The rows of a group lie close to one hidden flat surface of 7 dimensions, which passes through zero. Surfaces can cross.
In the rows, 128 means zero.
Known rows, each followed by its group:
[143  83  72 101 116 124  71 146  70 121  97 118  95]  H
[ 91 101  88 149 134 116  72 145  83  64 138 138 167]  V
[174 151 139 143  58 113 117 159 154 157 118  63 119]  N
[134 140 138 110 135 132  84 190 157 187 134 142 114]  D
[134 126  98 121 115 121  80 141 132 139  99 112  94]  M
[ 99 167 116 189  71 153 123 140  97 106 156 141 159]  M
[111 179 153 201  90 120 132 136 129 129 110 102 213]  X
[129 144 139 100 114 145 101 173 160 159 165 136 147]  F
[193  74 137 125 138 111 108 131 115 130 173 102  56]  X
[114 151  99 125 107 151  97 184 130 137 117 155 122]  H
[138 150  98 141  55 129 125 157  94 129  89  92 142]  H
[152 139 145 129 157 161 161 101 149 140 148 158 136]  D
[166 138 150 170 140 149 167 146 120 145 146 152 123]  F
[105 132 112  73 153 169 174 107 118 123 120 186 124]  H
[142 134 124 129 177 180 132 111 123 151 131 184 141]  X
[ 80 147 153 152 102  82 131 142 133 133 136 101 128]  M
[ 92  95  84  60 159 128 143 110 104  97  91 155  93]  V
[158 144 164 138  96 118  93 120 182 150 154  72 175]  F
[119 124 111 107 148 161  95 157 130 138 140 176 127]  V
[135 111 133  92 189 175 143 115 128 145 165 192 115]  H
[105 148 114  74 103 139 135 126 131 173 102 137  84]  Y
[134 109 153 182 164 121 189 102 128  55 174 140 144]  V
[164 145 103 140  95 174 164  53 112 104  95 112 158]  M
[ 83 148  88 158 116 152 127 116 137  65 136 160 124]  D
[179 128 139 142 171 168 180 141 118 147 132 179 113]  F
[143 131 127 112 105  98  98 122 184 158 115  77  51]  X
[144 127 103 143 141 115 127 118 113 120  32 102 154]  Y
[184 161 142 110  87 158 159 156 106 218  90 119 119]  Y
[119 141 122 147  97 100  93 112 145 121 103  75 141]  V
[167 114 130 161 166 177 154 137 113  96 178 180 164]  D
[ 88  99  83  72  96 119 114 172  60 107 126 139 100]  Y
[112 115 107  96  46 115 105 135  55 153 159 103  74]  D
[159 167 122 198  89 171  65 190 136 170 174 149 124]  M
[ 42 150 147 137 149  83 109 118 205 112 134 125 104]  H
[137  98 157  90  90 104 129 137  93 143 193  96 125]  N
[110 146 137 152 103 131  96 105 127 152 151 115 155]  V
[ 75 166 119 134 112 105  91 125 192 138  91 109 101]  Y
[151 119 193 132 158  78 155 141 183 150 133  84 144]  M
[161 161 145 144 163 174 137 124 213 142 133 162 133]  D
[169 105 122 112 117 138 114 174  75 150 124 130 147]  V
[139 160 129 130 108 128 141 102 164 153  83 104 107]  N
[101 144 121 105 113 117 150 131 151  96  84 115 176]  X
[134  99 122  68 118 130 145 143  92 122 137 124 144]  F
[121 137 112 163 134 151 143 134  87 118 130 170 136]  N
[ 99 113 100  68 113 115 142 148  98 121 101 136 108]  F
[185 140 143  76 158 171 125 135 229 169 143 147  95]  Y
[161 111 166 164 148 112 167 142 125  85 138 109 199]  M
[145 133  88 101 123 146 122 156 138 104  72 137 146]  H
[127 132 121 110 141 135 134 116 148 133 106 136 104]  F
[ 81 139 171 121 155  79 125 176 186 145 141 122 121]  M
[108 132 114 151 123 119  58 165 144 107 148 127 159]  F
[125 104 100  81 171 138 139  91 129 108  84 145 118]  N
[154 110 150  83 109 110 171 104 149 126 157  95  90]  X
[ 61 161 118 105 127 143 165  96 117 113  72 149 187]  X
[ 62 161 168 162 151  92 132 144 154 151 114 136 158]  D
[133 143 133 128 185 160 130 138 180 136 127 177 141]  D
[102 160 117 140 138 141 112  90 137 157  76 137 139]  X
[114 166 123 117 133 143 111 187 192 164 120 163  86]  V
[177 105 157 133 145 127 184  63 105 122 124  95 152]  Y
[ 59 110 107 126 172 100 117 153 153  57 118 155 143]  H
[146 131 100 142 106 148 124 172  93 116 121 148 128]  N
[ 99 117 109 124 122  94 119  97 132  91 102  99 122]  Y
[107 159  95 182 150 148 149  98 123 109  55 157 129]  N
[ 62 179 172 177 118 115 117 116 165 167 176 141 129]  N

New rows. What belongs after each?
[141  77  89  93 178 135 148 107  59  81  83 148 153]  Y
[116 102 119 110 137 109 112  98  95 133 135 118  95]  H
[174  94 114 129 146 124  79 165 111 142 127 126 106]  M
[129 117 143 125  96  86 134  99 120 117 120  65 136]  N
[129 150 106 157 101 128  60 183 169 132 111 119 118]  M
[135 113 145 138 128 126 183 150  60 124 162 155 128]  V
[146 118 124  37 128 124 146 147 211 110 119 114  90]  X
[105 139 119 131  77  99  92 111 118 145 104  72 136]  V
[ 99 143  67 114 113 180 117 111 111  97 108 174 129]  M
[117 154 129 137  91 130 119 134 126 158 131 122 114]  H
[ 99  88 131  75 131  98 104 135 111 114 168 118 125]  N
[151 136 169 140 120  95 141 118 156 153 125  85 123]  M
[125  97 102  97 122 106 113 132 105 101 108 102 127]  N
[138 166 151 169 179 155 126  97 203 152 107 155 146]  Y
[ 70 136 104 141 146 107 129 169 164  78 117 161  82]  V
[ 70 158 142 164  79  97 107 132 137 130 161 110 115]  Y
[150 157 179 149 102 140 160  87 123 189 167 115 133]  V
[138 129 107  95  90 111  83 115 104 159  80  75 138]  V
[167 129 157 126 168 152 171  51 151 147 131 132 120]  F
[138 176 154 187  97 133 124 157 135 182 121 125 147]  Y
[141 114 135  98 121 121 130 109 163 119 157 105 100]  Y
[151 104 158  77 157 113 165  69 126 168 121 108  88]  M
[106 172 117 120  55 155 155 126  75 169 123 137 114]  H
[132 106 123 109 145 141 146 151 104 101 152 157 148]  X
[123 156 137 198 132 154 107 189 118 124 150 165 207]  X
[138 160 144 205 192 161 122 133 156 143 112 178 180]  Y
[136 107  93  93 131 151  80 168  81 138 120 144 147]  V
[107 128 113  97 137 143  98 206 165 119 169 174  98]  X
[ 54 155 153 129 139 140 151 147 121 152 189 192 121]  M
[110 133 102 130 107 107 153 174  95 121  78 134  85]  F
[100 118 109 165 153 121 148  99  86 101 112 155 100]  F
[124 132 117  72 150 173 137  84 120 181 146 177  68]  M
[170 141 150  90  88 124 166 172 140 167 110 100 117]  F
[115 149  74 109 103 188  88 147 156 116 164 181  72]  D
[109 107  50 118 110 146  76 135  68  87 100 150 110]  M
[ 73 157  85 165 172 147  87 173 110 130  68 198 153]  Y
[201  72 120 127 141  87  97 136 107 124  96  69 115]  M
[101  81  92  76 140 118 111 163 102  87 151 152  87]  X
[107  91 134  54 164 111 156  81  99 154 128 136  76]  M
[144 120 129 194 162 125  75 100 155  97 139 116 164]  F
[ 62 133 135 124 124 121 134 136  94 137 166 165 110]  M
[166 133 152 137 128 135 136  94 159 147 125 101 142]  V
[110 130 145 129  95 116 145  83  85 146 141  97 137]  V
[211  73 111 132 135 107  99 131  88 112  98  75 126]  M
[ 95 153 132 118 140 166 159 153 133 110 133 183 201]  X
[106 119 126 111 167 151 166  64  96 130 140 172 100]  F
[126 117 142 182 128 113  98 164 142  90 187 124 153]  Y
[142  88 151 137 186 130 161 112 109  89 167 152 162]  H
[ 87 143 148 105 114 143 142 112 102 158 179 156 119]  F
[117 117 103 148 131 119  55 189 110 125 148 145 115]  H
[189 120 131 144 154 139  96 108 154 169 111 115  89]  X
[133 144 141 171 154 136 122 127 152 129 129 145 153]  Y
[114 172 145 180 154 169 192  59 117 151 111 175 126]  N
[ 43 143 146 147 121  91 123  94 117 126 145 120 126]  N
[108 124  88 131 146 126  63 106 115 163  99 140  53]  X
[118 159 135 144 134 133 130 170 193 141 128 151  97]  V
[167 126 109 154 129 164 155 119 114  71 124 131 195]  M
[112 116 185 119 149  82 184 107 130 130 143 104 144]  M
[198 106 126 132 105 113  95 105 105 179 113  71  73]  M
[152 144 118  69  65 134 114 187 139 184 119 108  82]  Y
[182 103 136 169 153 143 103 128  97 152 158 135 104]  X
[ 39 128 135  93 134  83 152 121 127 104 117 132 124]  M
[ 95 128 108 147 183 133 112  49 160 114  91 150  87]  F
[185 125  68 146  83 162  90 143 163  67 125 107 106]  D
[176 120 130 122 125 128 122 155 142 143  99 105 133]  V
[121 126 111  48 126 151 136  85 138 165 115 141  65]  D
[186 110  87 135 124 175 133 100  84  92 118 137 158]  M
[ 84 112 111 138 140 102 124  96 108  82 102 118 135]  Y
[111 158 148 122  86 119 179  80 117 143 113 100 129]  H
[154 156 129 135 116 143  84 176 181 174 116 126 124]  V
[ 86  82 102  52 190 103 103 160 121 125 116 167  80]  M
[176 141 109  93 104 182 129 130  96 184 118 145 108]  H
[ 55 143 120  75 126 144 164 106 110 121 131 166 134]  X
[143  93 121  83 171 142 186  93 110 104 114 155 104]  V
[103 130 106 165 127 129  75 182 109 121 143 158 126]  X
[123 139 155 117  78  98 152 128 158 127 144  79 110]  X
[149 164 155  90 117 137 170 108 223 140  88  99 150]  X
[184 139 142 143 106 155 145 180  79 175 126 133 152]  Y
[116 131 130 122 176 127 104 148 202 109 119 148 128]  H
[159 127 135  96 170 160 136  87 149 178 133 156  78]  X
[145 141 152 175  92  67  86 174 169 141 110  58 132]  M
[ 94 103 112 168 143  99 119 113  88  64 122 125 161]  Y
[154 119 128 165 163 152 107 107  89 159 139 153 113]  X
[119 139 135 103 159 169 167  73 116 157 125 171 140]  X
[ 85 164 165 146 119  81 107 179 214 149 126 105 125]  M
[124 111 163 132 122  82 151 108  89 146 115  87 152]  D
[106 153 108 144 124 128 102 186 155 137 105 151 100]  F
[ 99 128 173 147 120 126 165 107  62 161 205 149 117]  M
[117 169 137 103  74 135 150 101 159 187 116 112  73]  N
[146 136 135 121 145 138 120  63 193 129 106 106 134]  V
[135 127 114  63  97 138 172  84 101 153 109 116  78]  N
[109 173 134 160 117 148 136 193 176 109 131 161 177]  H
[135 175 174 181  76 109 143 118 145 177 136  85 132]  Y
[197 101 132 128 158 138 121 139 141 130 126 123 138]  M
[175 129 149 121 138 147 123 117 147 188 146 126  96]  M
[100 130  89  98 133 113 105 140 175  91  66 117 131]  M
[ 64 114 144  76 159  86 165 106 141 108 109 129 121]  M
[128 137 161 176 191 128 140 157 154 113 130 161 188]  D
